The groups are shells around one centre, one inside the other: the same stretched ball of 4 dimensions in 6 sizes.
In the rows, zero is written as 128.
Known rows, each followed by its group:
[127 130 129 102 171 155  70 113  82  81  89 136 135  98]  sete
[130 125 175 121 148 141  65 128  88 102 103 141 129 104]  gub
[114 129 123  96 169 156  69 120  89  79  95 126 135  97]  mesif
[125 127 117 103 182 158  61 108  83  80  79 120 127 102]  mesif
[117 124 171 118 145 144  68 134  96 103 108 132 135  98]  mesif
[127 125 156 118 159 148  65 121  89  98  94 132 132 101]  vuk
[133 129 123 103 180 154  62 107  78  78  80 130 124 106]  gub
[121 120 141 115 173 148  50 117  92  93  84 105 112 112]  gub
[115 125 154 119 152 159  77 127  98 104 101 131 156  83]  tikob
[112 125 119 107 175 164  68 115  94  88  86 112 143  90]  sidid
[110 128 126  96 166 154  68 124  92  80  99 122 132  98]  sete
[103 123 141 111 158 158  70 130 104  98 102 112 146  88]  vuk
[112 129 125 101 166 162  76 121  93  85  96 127 149  86]  mesif
[129 129 155 112 155 150  73 122  85  93  99 144 140  96]  sete
[118 128 121  97 175 153  62 116  87  77  89 119 123 105]  sidid
[108 122 165 120 146 151  71 136 104 107 109 122 146  89]  sidid
[106 123 139 116 160 164  73 126 103 102  97 114 156  81]  tikob
[112 128 138 110 158 163  80 125  96  95 100 130 160  79]  sete
[109 126 113 103 175 169  73 116  95  87  87 113 151  84]  gub
[108 123 138 115 162 162  71 125 101  99  96 114 151  85]  vuk
[121 122 172 127 148 150  70 129  96 110 101 131 145  92]  gub
[130 128 158 111 155 146  69 123  84  92 100 144 133 101]  tikob
[112 126 153 109 152 149  69 132  97  95 106 126 136  96]  vuk
[130 124 162 117 158 141  58 122  86  96  95 131 118 111]  tikob
[116 126 155 118 152 157  77 127  96 102 102 133 155  84]  mesif
[112 127 160 113 144 153  78 134  98 100 111 137 152  86]  sidid
[102 123 133 110 163 162  69 127 104  97  97 107 147  87]  sidid
[116 128 165 114 141 151  81 135  96 101 112 144 154  85]  sete
[105 126 144 107 154 155  73 132 100  95 106 122 146  89]  vuk
[120 126 107 101 188 161  59 106  86  78  76 109 126 102]  tikob

New rows, each followed by its group:
[122 130 136 102 162 155  74 120  86  84  97 139 141  94]  tikob
[126 125 132 111 174 155  61 112  86  88  83 121 129 102]  vuk
[121 130 128 102 166 160  76 117  86  84  94 136 146  90]  gub
[110 125 117 101 177 159  61 117  94  83  87 107 129  99]  vuk
[119 122 159 121 157 148  62 125  95 102  96 120 131 101]  vuk
[114 123 153 113 156 147  62 129  96  97 101 119 128 102]  vuk
[101 124 148 117 150 163  80 133 107 106 106 120 164  76]  sete
[113 125 164 120 145 154  77 133 100 107 107 132 154  84]  sidid
[103 123 112 102 177 164  63 119 100  86  88  99 137  93]  sete
[111 129 146 109 150 160  83 130  97  96 107 137 160  80]  sete
[110 124 146 117 156 160  74 127 100 102 100 122 154  84]  vuk
[129 128 107  96 189 156  57 103  78  71  75 119 116 110]  gub
[124 125 171 119 147 143  67 130  92 101 105 136 131 102]  mesif
[133 126 137 112 174 151  60 110  82  87  82 127 123 107]  tikob
[112 122 176 124 141 146  69 138 102 110 111 126 141  94]  sete
[114 125 164 120 144 155  79 133  99 106 108 136 158  82]  tikob
[105 124 125 107 169 162  68 122 100  92  93 107 143  89]  vuk
[113 128 145 106 154 154  76 129  94  92 105 134 147  89]  vuk
[107 122 145 119 158 161  72 127 104 104  98 114 153  84]  mesif
[113 129 140 103 156 155  75 128  93  89 104 133 145  90]  sidid
[120 127 116 102 180 160  64 111  87  81  82 117 132  98]  vuk
[120 125 152 118 156 157  74 123  94 101  97 132 151  87]  tikob
[120 128 148 106 155 150  72 126  89  90 103 137 138  96]  vuk
[100 125 146 111 150 160  77 135 106 101 108 120 157  80]  mesif
[119 128 137 110 162 161  76 120  91  93  95 133 152  86]  sete
[126 126 159 113 155 144  65 125  88  94 100 135 127 104]  vuk
[116 124 105 102 189 162  57 107  89  79  75 102 125 102]  sete
[111 122 147 111 161 149  60 128  98  95  98 112 125 103]  mesif
[131 126 135 109 174 150  60 111  82  85  84 127 122 108]  sidid
[109 125 120  99 174 156  61 120  94  82  91 108 126 102]  mesif
[100 120 155 121 150 159  72 135 110 110 106 110 154  82]  gub
[110 128 153 108 146 155  81 134  98  97 111 137 155  84]  tikob
[114 129 138 103 158 155  74 126  92  88 102 131 143  91]  vuk
[121 129 140 102 161 150  69 122  86  84  99 135 132 100]  sidid
[114 121 154 125 156 158  70 126 101 108  96 119 151  86]  gub
[115 126 118 105 175 164  69 114  92  87  86 117 144  90]  mesif
[118 127  98  94 191 162  59 106  85  71  76 108 123 104]  gub
[129 130 123  97 176 152  64 111  79  75  86 132 123 107]  sete
[132 129 125  97 178 147  57 110  77  73  84 129 111 115]  gub
[115 129 157 109 146 152  79 132  94  96 110 142 151  87]  tikob
[119 126 123  99 176 152  59 116  87  79  88 116 119 107]  vuk
